There are 5 ways to turn a row about zero (a turn may also mirror it). The second row of each pair is the first, turned, with some noise. The first 45 pairs use one turn. New pairs use 2 turns, one after the other, and a turn may come again.
(in the rows, 128 means zero)
Known pairs, each followed by its turns in order:
[152 137 141 145 109 121 125 130]
[119 140 132 154 149 136 116 137] : (0)

[150 174 149  77 145 144 165 108]
[ 86 108 193 108  98 134 118 151] : (0)

[172 156 166 109 177 168 130 180]
[144 144 162 128 154 140 222 133] : (1)

[130 143 165 126 134  80 156 151]
[159 139 133 113  80  92 131 103] : (2)

[151 164 164 157 143 147 177 127]
[106 108 165 114  64 141 145 120] : (2)

[125 104 154 112 131 112  96 152]
[114 172 162 127 130 140 122 136] : (1)

[134 164 170 100 116  82 139  83]
[194  96 148 153  93 121 109 108] : (2)

[ 77 152 168  78 107  80 108  94]
[ 86 147 110 133 170 148  82 197] : (1)

[168 111 146 127  98 147 110 115]
[133 153 161 141 159 145 111 106] : (0)

[116 179 118 116  76 142 103  92]
[140  92 126 144 141 175  70 101] : (2)

[ 96  88  86 116  94 140 118  83]
[145 142  94  97 112  90  66 126] : (1)

[133  88 143  99 162 109  97  97]
[140  92 143  98 165 137 163  94] : (0)

[ 87 153 160 123 124  91 111 120]
[138 139 118 150 153 118  74 156] : (4)

[148  84 126 132 173 176  90  77]
[157 112 181 154 145 156 195 148] : (4)

[104 114 155 122 103 116 146 113]
[106 132 135 108 156 120 109 155] : (4)

[155 145 114 161 170 161  91 137]
[111 130 166  89 158 162 156 139] : (2)

[154 131 156 164 122 167 177 149]
[125 118 108 112 117 206 115 142] : (3)

[166 115 175 172  82 130 178  82]
[ 39 172 148 121 168 130 152 127] : (4)

[ 86 140 139 103 102 148  86 143]
[141 174 174 140 123 122 144 101] : (3)

[ 86  83 153 126 173 164 112  99]
[175 113 152 126 180 130 165 168] : (4)

[168 171  83 100 129 119 155 114]
[139 126  63 135  96 108 162 152] : (3)

[152 140 123 132 155 122 172 122]
[148 105 114 155 155 132 145 103] : (1)

[151 146 163 100 128 107 102 109]
[134 103 128 125 138 119 172  89] : (3)

[ 82 157 105 150 118  82 157  80]
[114  83  76 168 126 134  80 148] : (1)

[138 178 178 102 116 120 160 127]
[117 102 121 120 181 171 152 156] : (1)

[154 119 100  78 153  94 124  94]
[143  74 155 101 133 177 140 128] : (0)

[140 146 179 108 169 127 169 127]
[154 117 141 155 184 152 159 146] : (1)

[160 100 116 152 154 178 163 178]
[140 121 100 163 123 188  74 148] : (3)

[ 77 151  97 176 134 160  84  92]
[ 60 176 147 123  94  99 100 107] : (3)

[119 111  86 163  85 119 109 133]
[161 146  77 148 134 151  99 117] : (0)

[145 120 176 116  97  81 178 156]
[155 159 110 145  58 100 132  96] : (2)

[ 99 122 122 167 162 117 178 115]
[169  92 122 181 121 135 111 127] : (1)

[163  99  95  90 104 151 171  98]
[ 89 120 164  84  83 120 168 146] : (4)

[103 166 160  87  85 134 137 172]
[ 99  84  76 124 131  89  87 141] : (4)

[164 162 158 163 169  94 156 106]
[118  74  82  76 117 131 124 105] : (3)

[120 170 118 102 175 105  84 135]
[177 110 138  76 159 127 123 144] : (2)

[131  91  97 179 112 169 137 167]
[171 205  98 133 121 124 131 131] : (0)

[ 84  92 153  98 160 117 146 135]
[159  92 184 128 119 118 105 140] : (3)

[ 82 140 135 162 160  85  95 174]
[138  97  69 146 147  72 154 155] : (0)

[140 100 119 138  82  95 152 121]
[124 165 128 175 113 113 108 114] : (2)

[106 149 122  78 122 156 179 146]
[122 109  97  92 101  71 139 152] : (4)

[146 167 153 168 107 110  88 141]
[106 134 113 184 146 143  95  92] : (4)

[140  84 176 130 154  79  83 150]
[148 101 130 158 191 107 185 109] : (0)

[170 101 133 103  88 117 141  93]
[151 148 123 193 110 148 125 133] : (2)

[107 100 178 175 109 100 156  93]
[ 88  98 162  64 157 149 126 144] : (3)

New pairs. What belongs after each?
[ 78 166 127 124 108 117 105 169]
[150 197 141 135 115 159 121 146] : (1) (3)

[168 156 177  91 179 149 175  79]
[127 160  71  80 118  81  97  68] : (4) (4)

[134  79 142  97 167 177 165  91]
[153 146 126 104 150 165  71 186] : (2) (3)

[114 122 175 158 175 163 157 166]
[160 179 130 106  66 116 162 122] : (4) (4)

[ 84 102 121 143 156 142 119 174]
[131 104 128 153 115 186 128 162] : (0) (0)

[ 98  79 148 170 166  90 171 172]
[111 187 120  65  97  84 132  95] : (0) (4)

[112  77  89 102 171 118 124 100]
[168 144  98  94 179 112 130  99] : (0) (1)

[139  80 171 129 146 170  92  93]
[111  90 123 109 102 163  80 175] : (2) (3)

[141 119  85 167 101  80 166 158]
[172  99 142  96 140 139  86  72] : (2) (2)

[106 158 110 161  77  96 117  80]
[186  92 183 135 134 123 130  98] : (0) (4)

[134  93  93  97 108 103 172 178]
[113  89 154 142 138 193 102 163] : (1) (2)

[ 93  88 140  93 161  90 111 124]
[113 158 158  77 123 145 158 160] : (0) (4)

[ 83  95  96  79  85  92 108 105]
[143 118 138  84 131  61  82  90] : (0) (1)

[161 111 128 127 177 160 101 163]
[125  77 123 139 176 168 128 129] : (1) (1)

[128 159 151 178 108 171 106 173]
[ 92 155 129 149  61 128 160 100] : (3) (3)

[150  91  94 121  84 156 176 117]
[113 155 102 107 174  69 120 104] : (1) (1)

[108 179 109 145  94 177 159 134]
[145 131 106 103 166 150  77  79] : (0) (2)

[138 178 147 172 172 116 135 152]
[100  74  94 152 107  96 143 109] : (4) (1)

[139 176 134  87 180  78 165 174]
[ 94 135  99 111  62 162  64 155] : (1) (3)

[153  78 166 107 103  88 168  95]
[ 80 182 140 137 139 135 111  66] : (2) (4)

[112 175 134 174 142  83 147 159]
[172 139  70 153  99 117 147 158] : (0) (0)

[155  86 168 139 111 106 125 172]
[ 78 163 110 125 143 141 153 175] : (0) (0)

[170 176 127 151 113  86 137 111]
[ 78 103 125 182 151 140 129 141] : (2) (4)

[152 164  83 152 101 120  82 170]
[111 146  72 115  79  77 128 113] : (3) (3)

[137 155 130 134  87 163 174 120]
[137 156 100 136 122 111  85  79] : (2) (0)

[113 162 130 167 106 155  82 154]
[ 65 147 127 170 105 113 135 119] : (0) (1)

[105  89 173 155 166 105 135  77]
[ 88 134 106 163 141 159 198 127] : (2) (0)

[165 161 168 109 125  99 160 145]
[ 89 124 119 114 111  94 157  78] : (0) (2)

[158 111 159 164 140  96  89 145]
[110 117 178  81 122 148 131 101] : (1) (3)

[100  96 129 178 116 174 144 107]
[165 178 113 166 136 156 154 103] : (1) (2)

[126 141 136 145 131 126 160 113]
[146 138 148 131 120 111 119 105] : (1) (1)

[138 138 160 129 110  87  93 150]
[132 146  92 116 162 130 171 140] : (0) (0)

[144 123 172 148 142 121 105 163]
[127 111 140 188 135 148 135 116] : (0) (1)

[ 78 177 127 109 134  78  90 143]
[ 89 168 126 157  80 145  97 176] : (3) (4)

[146 148 176 109 146 159 162 102]
[137 181 131 162 106 152 134  92] : (2) (0)

[158 168  82 170 121 106 104  82]
[138  73  70 114  76 146 118 137] : (3) (0)

[169 173  87  86 111 145 172 112]
[111 147 154  58  75 137 159 130] : (2) (1)

[145 149 177  92 127 173 168 130]
[ 71 101 142  96 144 106 177 114] : (3) (4)

[117  88 128 146 142  87 159  78]
[142 198 146 149 122 159 103 131] : (3) (1)

[ 93 178 132  84 131  81 161  81]
[118 125 118 160 226 125 137 114] : (2) (3)

[164 109  93 106 100 116 173 156]
[116 126 145  66 122 167  93 121] : (1) (0)

[ 82  93 152 145 136 179 154  99]
[135 153 194 122 141 176 134  99] : (3) (3)

[124 154  89  98 148 117 121 169]
[ 91 123 142 117 105 132  73 141] : (1) (2)

[149 138 131 160 108 168  84 130]
[160 136 114 185 110 142 117 129] : (0) (4)

[119  88 138 130 130 174  82  80]
[114  83 131 146  87  82 170 107] : (0) (3)

[152 132  84 119 160 134  86 128]
[148 154 142 140 140 136 191 137] : (2) (1)

[149 162  91  98  88  98 111 174]
[161 120 131  99 159 200 110 145] : (2) (2)

[ 86 116  87 115 152 169 111  91]
[107 147 108  95 158  81 169 150] : (2) (2)

[169 167 145 149  80 113 128 170]
[197 136 112  99 136 123 103 168] : (1) (1)

[106 118  87  92 137 166 149 171]
[130 148  62 136 109 136 167 155] : (1) (3)

[ 90 103 150  81 105 127 165 170]
[133 151  94 177  84 162 141  99] : (1) (3)

[ 86 152 136 121 163  78 143 159]
[148 134 132 116 173 128  99 192] : (0) (3)

[121  83 108 128 159  79  91 130]
[142 167 187 117 152 111  99 130] : (4) (0)

[ 93 121 127 174 143 177 124 174]
[ 90 124 150  91 108  92 151 178] : (3) (1)

[123 122  95 162 111 144 122 138]
[154 118 119 156 126 106 108 111] : (3) (4)

[135 173 130 133  87 161 170 132]
[ 87 117 139 101  86 147 126 174] : (0) (1)

[ 85  76  98 137  99 131 142 128]
[133 100  58 116 133 119 133 150] : (2) (0)

[105  97 101 116  94 132 157 113]
[115 143 108 175 137 100 154 115] : (1) (3)

[ 88 179 124 148 116  81 167  78]
[152 155 109  81 136  92 144  55] : (4) (3)

[128  85  98 164  79 163 130  78]
[164  73 148 147 169 164 119  80] : (1) (0)

[127  94 159 150 102 178 101 125]
[163 101 156 127 119 118 137 187] : (3) (1)

[140 112 109 124 112 149  77 178]
[116 107 197  97 135 145 129 124] : (3) (2)

[179 175 146 114 166  88 179 146]
[129 109  57  80 186 119 130 106] : (0) (4)

[121 125 132 131 141 126  82 145]
[118 141 132 158 145 119 128  99] : (0) (1)

[113 148 118  99 103  85 170 105]
[143  79 124 168 125  94  96 127] : (4) (0)

[116 124 139  94 107  96 179 166]
[138 167 152  70 120 116  91 145] : (1) (0)

